The same things were measured in two ways. Each way mixes the same 10 hidden numbers, adds some noise and spreads widely along 6 directions of its own, which tell nothing about the thing.
In the rows, 128 means zero.
Some things both ways: the first way, then the second way.
[136 137 109 114 139 149  95 137 101 162 114 124 115  90  58 154 109 119]
[122 114  78 129  89 124 123 123 143 157 131  94 115 174  63 149 166 166]

[131  94 135  96 107 106 140 134 165 150 107 137 126 143 142 105 111 124]
[152 119 133 123 112 154 145 130 126 147 111 131 157 142 121 160 133 112]

[131 112 139  92 103 127 119 123 107 170  94  84  95 111  91 127  98 118]
[142 142 155 121 167 119 139 109 111 139 123 131 140  90 140  96 113 119]

[150  61 134 112 133 139  77 162 113  98 126 139 175 126  53 149  94 151]
[ 79 129 118 135 124 169  95  89 159 165 134 149 104 149 139 162 199 116]

[149  80 103  88 128  89  90 145 106 131 110 123 120 128 139 167 138 130]
[144 130 118 137  79 161 165 146 159 121 132 119 110 161 138 176 151 100]

[135 121  65  95 124 155  95 142  52 117 108 115  88 113 120 114 161  79]
[150 118 122 145 113  84 165 132  86 141 158 128 146  97 127  82  86 155]

[136  99 102 130 111 159  91 141 135 101  92 145 138 109 135 101  70 144]
[145 119 141 119  98 167 150 128 133 118 157 129 122 136 133 149 142 119]

[128  83 107 145 148  98 113 151 162  66 127 119 161 165 172  83 137 159]
[142 159 103 129 129  98 151 145 175 143  73 103 107 123  97 133 130 146]

[132 144  77  43 127 102 108 209 100 186  79 148 102 106 155 176 132 127]
[170 117 122 129 122 105 136 185 122 119 120 140 133 114 110  94  87 175]

[115 115 135 105 122  57 135 172 177 159 112 140 145 154 154 147 103 160]
[143  82  90 138  95 117 139 152 162 133 102 120 132 154 124 158 143 127]

[132 116  38 115 126 107 114 138  59 105 115 118  99 115 153 147 212  97]
[137 107  95 150 116 105 147 116 127 139 143 137 108 161 113 132 146 100]

[147 126 124 117 118 123 129 107  81 182 111 102 120  74  17 175 104  92]
[154 123 119 115 163 122  98 129 100 147 160 130 134 112 111 107 134 146]

[143 109  86  85 144 141  81 155  84 137 118 111 118 126 112 139 141  96]
[ 95 122 142 108 150 164 109 119 120 148 118 154 150  66 134  82 116 137]

[128  93  78 122 118  64 144 104 148 110 119 136 133 156 167 108 169 108]
[139  96 153 177 136 112 129  96  98 146 166 121 141 148 119 125 136  86]

[140  94  90  53 109 121  73 169  90 124 102 153 138 128  93 163 120 135]
[116 173 174 163 143 116 108 107 127 163 151 153  92 132 109 115 140 166]

[129 136  98  79 130 113 106 135 123 187 100 132 137 118  64 163  92 100]
[112  92 180 162 140 167  80  96 123 163 146 141 160 148 101 157 157  94]

[137 103 101 104 142 128  92 161 138 136  99 146 117 122 146 124 116 134]
[ 89 103 126 159 116 138 121  96 120 138 135 115 113 157 119 110 155 140]

[148 162  89  95 150 167  65 209 125 160 107 146 141 114 110 128 130 153]
[ 94 127 134 120 162 169  93  87 120 157 138 134 150 103 106 136 147 109]

[175  88 136  35  97 141 102 143 136 173  79 139 117  97 120  69  55 103]
[132 136 123 135 107 148 137 146 155 136 116 139 115 120 144 116 151 145]

[160 110 109  87 117 149 108 148 110 176  82 149 105  76 103 134  99 103]
[155  86 123  89 133 146 103 147 129 133 129 132 138 123  94 135 130 179]

[155  43 129  99 153 112 103 151 139  90 135 137 180 119  86 122  98 143]
[135 105 157 128 148 147  81 130 163 150 141 118 156 101  84 171 139  92]

[147 107 135 106 122 193  81 156  84 132  90  87 104  93  92  85  55 113]
[118 117  86 119  74 126 162 126 154 158 113 115 104 137 139 121 163 147]

[141 122 101 139 146 118 123 135 140 130 127 137 124 104 138 109 134 121]
[172 123 119 136 140  95 131 144 134 137 136  91 136 132  52 168 105 131]

[131 142  81 110 158 110  81 159 112 139 121 116 132 118 104 160 151 152]
[160 144  93 133 108  87 162 155 147 126 125  70 115 121  62 115 109 157]

[115 146  98 105 135 144 105 160 100 149 124 124 126 110  94 147  91 105]
[159 129 124 134 105 117 145 170 131 141 129 135 152 105  91 139  84 139]

[167  11 110  59 149 109 115 115  82 102 153 164 147 115  12 170 209  95]
[121 144 125 161 154 135 107 104 120 149 133 138 167 135  90 150 131 105]

[154  84 119  53 117  80  97 178 169 154  73 148 142 138 151 129 121 184]
[146 130 134 129 128 116 142 127 151 132 108 101  93 142 114 104 152 156]

[ 98 154  88 141 117  66 112 145 172 128  90 109 152 176 167 136 116 180]
[180 126 158 137 113 102 171 132  95 132 156  86 124 121 126  82 113 141]

[129 119 131 134 133 117 118 154 159 152  98 122 144 119 143 105  29 110]
[115  86 147 197  97 113 137 114 128 161 140 131  88 181 140 142 158  99]

Other things, the second way, with their names:
j_180: [122 138  97 137 120 139 128 125 118 136 145 127 165 113 122 126 126 129]
j_697: [153  90 112 141 117 102 136 145 115 121 144 119 165 123  94 129  93 143]
j_653: [162 103 114  83 136 131 120 154 151 106 147 100 119  89  86 108 124 160]
j_103: [141  97 147 156 132 117 126 104 145 153 142 135 131 147  99 169 142  60]
j_158: [103 175 109 127 144 149 137 135 149 116 106 156 131  77 153  80 123 123]
j_797: [135 160 124 143 134 118 146 129 140 132 141 138 136  90 134 125 117 103]
j_869: [141  98  98 121  76 104 180 148 171 122 105  95  73 143 117 105 141 150]
j_233: [129 131 121 157 123  99 149 101 125 147 155 107 132 119 125 142 131 109]
j_733: [137 161 143 162 110 135 175 101 118 148 127 101 109 164 140 133 153  97]
j_496: [124 143 129 125 130 127 131 123 127 147 129 152 110 112 141  93 141 162]
j_628: [154 147 148 124 171 121  86 138 134 142 156 127 170  72  88 132 109 128]
j_369: [125 108 108 169  78 124 174 113 125 143 131 116 104 179 152 144 157 114]
j_281: [124  83 118 134 130 123  99 120 141 139 137 113 103 156  91 138 157 148]
j_818: [101 117 128 146  96 147 122 119 185 139  95 107  91 171 114 139 185 159]
j_200: [155 118  99  95 121 119 118 157 141 155 123 129 104 134  72 143 132 176]
j_134: [121 125 137 176 128 136 116  99 103 153 145 116 119 178 130 124 170 133]
j_339: [147  92 128 105 129 138 131 154 117 119 108 135 185  84 124 111  85 159]
j_692: [120  97  97 132  99 134 131 121 117 134 155 109 107 162 101 119 153 146]
j_580: [173 171 127 133 143 123 145 162 136 140 110 143 137 119  98 163  96 131]
j_715: [136 127  48 145  95 126 144 153 138 138 116 133 143 165 130 160 143 122]
j_277: [141 114 154 122 152 142 113 152 162 120 108 160 127  95 132 135 115 119]
j_94: [ 98 109  79 179 112 117 137 108 141 132 121 125  88 191 130 143 173 128]
j_421: [180  83 106 130  98 112 137 177 128 122 153 131 125 154  84 155 108 134]
j_383: [189 112 161  98 132 128 129 152 128 142 163 133 142  96  93 140 108 109]
j_951: [172 148 132 135 149 136 115 139 162 136 109 118 171 131 116 180 144  91]
j_45: [136 139 142 142 143 105 123 117 133 150 133  95 124 115  75 109 125 142]
j_833: [113 109 155 163 117 144  89 112 128 177 143 137 128 176  59 167 150 126]
j_286: [ 84 129 141 160 144 199  76 124 162 137 110 167 141 136 136 161 166  97]
j_473: [134 151 109 160 128 133 128 126 148 143 138 143 136 144 105 161 145  69]
j_488: [122 140 123 141 118 113 140 110 144 144 110  95 112 152 104 121 148 149]
j_919: [144 130 123 139 126 119 147 134 122 125 118 109 114 142  93 105 122 158]
j_737: [129 114 132 118 123 106 133 129 154 127 119  98 113 105  94 108 120 184]
j_841: [158 118  99 119 120 129 143 172 162 118  83 113 107 150  95 146 124 148]
j_736: [148 125 145 164 136 137 131 111 145 144 138 137 150 141 119 188 146  66]
j_317: [168 119  94 123 136  95 165 152 134 133  89 137 136 122 138 145 102 130]
j_494: [155 153 145 156 127 100 171 121 105 133 146 134 141 106 137 112  95 134]
j_642: [151 115 124  92 145 173  86 135 158 157 117 125 165 117 113 181 165 101]
j_898: [124 119 143 134 131 145 120 129 128 155 116 149 164 106 135 161 112 124]
j_119: [119 139  91 131 109 133 154 124 139 132 104 139 101 157 153 132 153 152]
j_367: [127 154 127 154 142 146 132 137 130 116 114 147 140 133 125 147 113 127]
j_399: [167 118 160 136 145 136 113 150 136 119 158 143 150  96 154 143 121 103]
j_499: [ 94 121 139 146  93 139 112  94 133 175 151 110  99 164  93 126 177 155]
j_696: [143 126 104 107 124 146 123 143 124 117 163 120 145  93 119  86 132 130]
j_493: [114 130 131 106 147 142 122 132 164 126 111 152 115  81 143 129 124 132]
j_150: [187  90 141 104 154 137 106 138 130 123 145  94 159 131  81 168 132 120]
j_202: [113 104 149 176  98 119 116 105 136 178 125 103 106 195  59 160 156 144]
j_126: [136 153 124 143 137 128 126  99 138 148 150 119 142 138  97 155 152  81]
j_921: [117 109 132 130 156 162  84 136 148 120 110 123 146 119 113 149 136 154]
j_880: [123 112 152 113 115 156 112 109 134 144 139 110 121 149 102 157 152 163]
j_894: [144 126 120  97 137 135 114 115 126 155 115 109 147 127  97 131 145 183]
j_321: [154 148 136 128 116 133 115 142 130 165 140 113 140 128  89 111 145 138]
j_161: [149  66 148 132 117 161 104 121 134 155 139 145 169 163 118 221 148  83]
j_714: [140 128 148 155 103 129 149 118 150 140 128  67 122 148  81 142 144 114]
j_28: [ 98 110  87 145  76 145 137 122 152 129 130 102  93 169 120 118 177 159]
j_577: [119  98  75 130  92 148 131 133 165 137 124 112 101 167 100 166 173 114]
j_236: [139 150  93 146 130 125 137 148 153 138 130 137 115 108 133 119 144 100]
j_966: [147 139 102 144  96  76 184 137 124 131 132  81 136 101 117  86  97 156]
j_373: [157 127 144 127 125 175 121 133 138 132 134 137 167 124 151 149 157 102]
j_452: [140 167 170 152 149 128 153 132 120 109 127 133 126 102 143 100  96 129]
j_516: [104 112 150 147 155 142 100  98 126 121 142 129 122 121 131 102 149 147]
j_821: [149 128 184 123 145 152 132 120 121 148 143 162 154  89 136 133 112  74]
j_419: [196 119 162  98 144 111 116 159 146 153 146 124 142  85  82 150 106 118]
j_954: [102  78 120 138 112 174 107 112 116 127 149 150 159 139 133 128 148 122]
j_270: [103 104  77 122 108 117 137 113 160 137 107 116 127 135 108 147 144 144]
j_717: [189 117 131 125 121  95 149 147 107 145 163  96 123 124  98 138 110 139]
j_348: [121 116 123 130 128 157 102 130 183 123  95 121 115 157 132 144 183 134]
j_187: [128 105 118 127 153 136 102 122 156 119 138 104 140 103 129 147 151 125]
j_256: [147 120 181 119 133 141 115 119 109 176 149 131 156 107  97 142 115 119]
j_892: [154  78 123 112 114 113 132 144 137 145 152 131 152  96  99 176  99 118]
j_12: [145  68 153 154  92 139 123 131 128 165 145 122 119 172  77 162 146 114]
j_598: [131 117  79 130  99 115 174 133 156 112 119 122 110 128 136 129 134 122]
j_133: [112 103 102 156 101 119 150 123 150 152 124 126  78 157 125 137 158  94]
j_414: [148 131 143 182 148  73 147 115 120 139 152 109  97 125 127 100 129 108]
j_763: [136 105 106  94  92 141 148 145 142 132 135 133 147  84 158 139 120 156]
j_244: [126 158 179 137 160 122 112 102 122 171 121 121 104 113 123  93 145 164]
j_439: [134 146 133 118 180 132  83 147 167 132 109 160  90 119  90 144 136 154]
j_637: [127 174 106 141 156 104 112 159 158 132 100 136  79 124  78 107 120 181]
j_964: [143 154 128 149 137 115 121 130 140 154  90 113 140 155  77 153 129 170]
j_848: [151  70 112 150  93 122 154 130 110 122 157 133 138 165 127 145 128 112]
j_691: [121 118  98 175  81 108 161 130 164 138 143 120  80 164 142 162 162  97]
j_523: [158  97 105 117 115 167 137 175 171 105  94 139 151 141 123 206 119  88]
j_266: [139  73 100 104  82 117 133 142 158 154 106 110 103 163 100 139 156 152]
j_955: [150 120 122 165  89 133 152 135 126 152 142 124 113 179 116 153 152  99]
j_395: [154 151 143 152 144 115 149 132 121 126 110 126 137 131 111 110 109 142]
j_965: [136 133 166 124 138 118 117 133 146 153 124 121  73 127  81 109 134 174]
j_215: [133 112 120 182 132 120 128 152 152 111 114 134 136 131 144 139 122  98]
j_114: [151 125 130 127 117 139 148 150 139 119 134 118 119 121 109 146 115 140]
j_251: [ 94 128 144 150 146 154 116 113 135 130  79 164 142 136 145 108 132 141]
j_185: [127  82 108 125  81 147 137 136 163 124 102 118 120 176 124 162 159 156]
j_912: [166 108 119  83 120 125 147 169 168 116 112 124  92 109 106 142 115 151]
j_336: [120 116 135 125 129 155 125  91 156 140 137 114 123 147 109 183 167  86]
j_42: [166  84 136 122 107 131 132 151 117 157 121 157 165 143 105 161 106 119]
j_585: [124  97 129 153 123 109 155 107 121 119 154 122  97 142 132 123 127 104]
j_786: [116 155 105 140 127 164 135 125 138 137  76 126 159 153 118 144 140 139]
j_334: [148 101 139 164  92 128 135 123 132 174 147 129 145 162  90 167 144  75]
j_608: [159 127 143 141 145 128 129 154 146 123 106 166 129 133 124 153 110 121]
j_942: [ 94 102 128 114  98 170 111 111 153 162 120 150 125 136 134 149 169 141]

Some of these things the first way, each followed by its name:
[136 140 113 159 108 178 124  97 128 129  86 104  93 105 132  44  77  94]
j_894
[151  71 151 109 126 130 108  78  96 155 109  79 109 104  29 144  91  95]
j_733
[127  88 102  71 128  76 121 159 146 133 135 153 183 157  84 163 145 140]
j_334
[132 182  73  63 101 109  91 168 120 187  66 121 126 132 119 138 110 140]
j_373
[ 90 101  83 147 130  51 113 119 139  88 129 120 153 183 144 182 147 156]
j_452
[107 144 180 114  88 132 102 185 180 166 104 129 143 146 121 113  10 181]
j_763
[106 158  96 126  99 154 105 148 136 122  95 134 129 136 129  81  79 139]
j_494
[135 121  77  92 136 145  88 166  80 127 105 107 115 128 132 134 139 105]
j_256
[152  97  45  94 161 155  58 208  34  77 102 111 166 102  71 174 162 144]
j_419
[121 115 134  92  98  74 151  94 158 159 119 105 139 139  99 120  82 122]
j_321
[127 120 118  78 118 104 111 152 123 155 129 142 124 133  91 154 143 137]
j_180
[111 135 131 101 123 105  78 133 108 183 104  98 115 120  51 203  76 149]
j_737
[145 136  48  85 128 158  95 168  52 155  75 136  69  76 142 141 158  81]
j_848
[ 99 164 106 149 121 102  94 121 160 149  87 100 132 147 137 126  36 145]
j_818
[142 174  60 102 149 120  76 212  98 149  90 106 143 130 132 155 158 152]
j_642
[125  93  99  82 122 124 123 144 121 141  88 137  90 128 161 114 119  96]
j_251
[134 123 134  47 105  94 130 148 125 196 125 133 130 100  62 162 106 131]
j_473
[124 106 120 107 121 113  93 109 102 144 119 104 118 128  78 165  90 113]
j_499
[159  57 135 107 133 140 103 158 143 111 101 148 138 121 125  86  97 125]
j_369
[125 170  76  60 119 109  85 175  87 187  95 116 120 101  81 197 134 157]
j_696
[145  93  56  97 152  97  75 125  34 124  86  80 104 110  87 198 165  99]
j_348
[138  66  92  58 107 100 111 150 102 113 112 123 132 143 137 136 153 122]
j_821
[135  74 172  88  95  84 119 119 168 171 104 138 103 131 131 153  77 144]
j_880
[120 121  92 114 109 113 112 131 113  98 126 110 122 138 156  95 127 125]
j_797
[157 160 108  86 121 154 101 168 124 169  97 118 142  83  97  77  60 118]
j_236
[161  29 149  95 118  94 116  58  94 128 118  81 124 127  41 139 105  77]
j_244
[110 108 117 116 115  93 143 128 158 142 114 136 114 150 163 115 117 113]
j_339
[150 104  62 104 133  72 126  93 120 152 121 127 115 132 165 136 157  51]
j_12
[160 101  74  87 129  89 102 151 120 121  96 127 127 126 170  92 160 123]
j_414
[136 183 126 121 135 171  92 166 110 217  83 126 106  60  52 146  39 113]
j_94
[162  88 114  94 127  91 121 111 136 158  99 140 123 124 103 128 131  96]
j_134
[128 186 144  98  99 168  98 184 157 187  84 119  96 101 159  52  35 152]
j_233
[123 120 129 124 113  98 108 178 149 150 100 119 135 118 162 160  76 173]
j_912
[134 102  58 121 139 105  88 151  71 112 107 114  89 115 173 166 184 114]
j_585
[117 139 128 132 105 123 115 114  84 174 101  86  79 109  93 165  94 100]
j_119
[171  93 118 119 141 135  88 120  99 135 102 105 111  84  95 105 102 104]
j_187
[145 123 107  59 147 131  94 178 126 180  98 151 115 126  93 148 152 126]
j_786
[ 89 128 172 129  97  75 142 114 204 149 128 106 129 169 142  95  58 170]
j_966
[137  72 101 100 126 121 116 120 115 126 120 161 135 116  79 152 126 101]
j_954
[ 91 169 100 190 128 152 121 152 123 122  86  76 105 115 183 101  47 129]
j_266
[ 99 186  62 126 148  70  94 138 129 178 120 121 129 163 124 196 139 114]
j_202
[130 122  83 103 138 120  86 155 100 127  93 103  92 130 160 128 153 135]
j_488
[139 108  88 121 137 102  82 164  95 103 118 112 129 127 158 132 125 126]
j_691
[115 168 100 101  84 122 109 134 111 172  88 105 108 128 121 128  81 116]
j_496
[125 129  89 106 117  78 133 107  94 141 105  83 101 132 124 133 155 105]
j_951
[121  88  89 175 153 125  89 103 110  70 127 115 150 130  90 146 106 123]
j_28
[130 126  92 150 120 110 141 104 149 123 113 122 134 126 158  85  92  89]
j_955
[154  91  97  46 133  99  69 201 142 152  84 181 153 131 109 168 139 180]
j_516
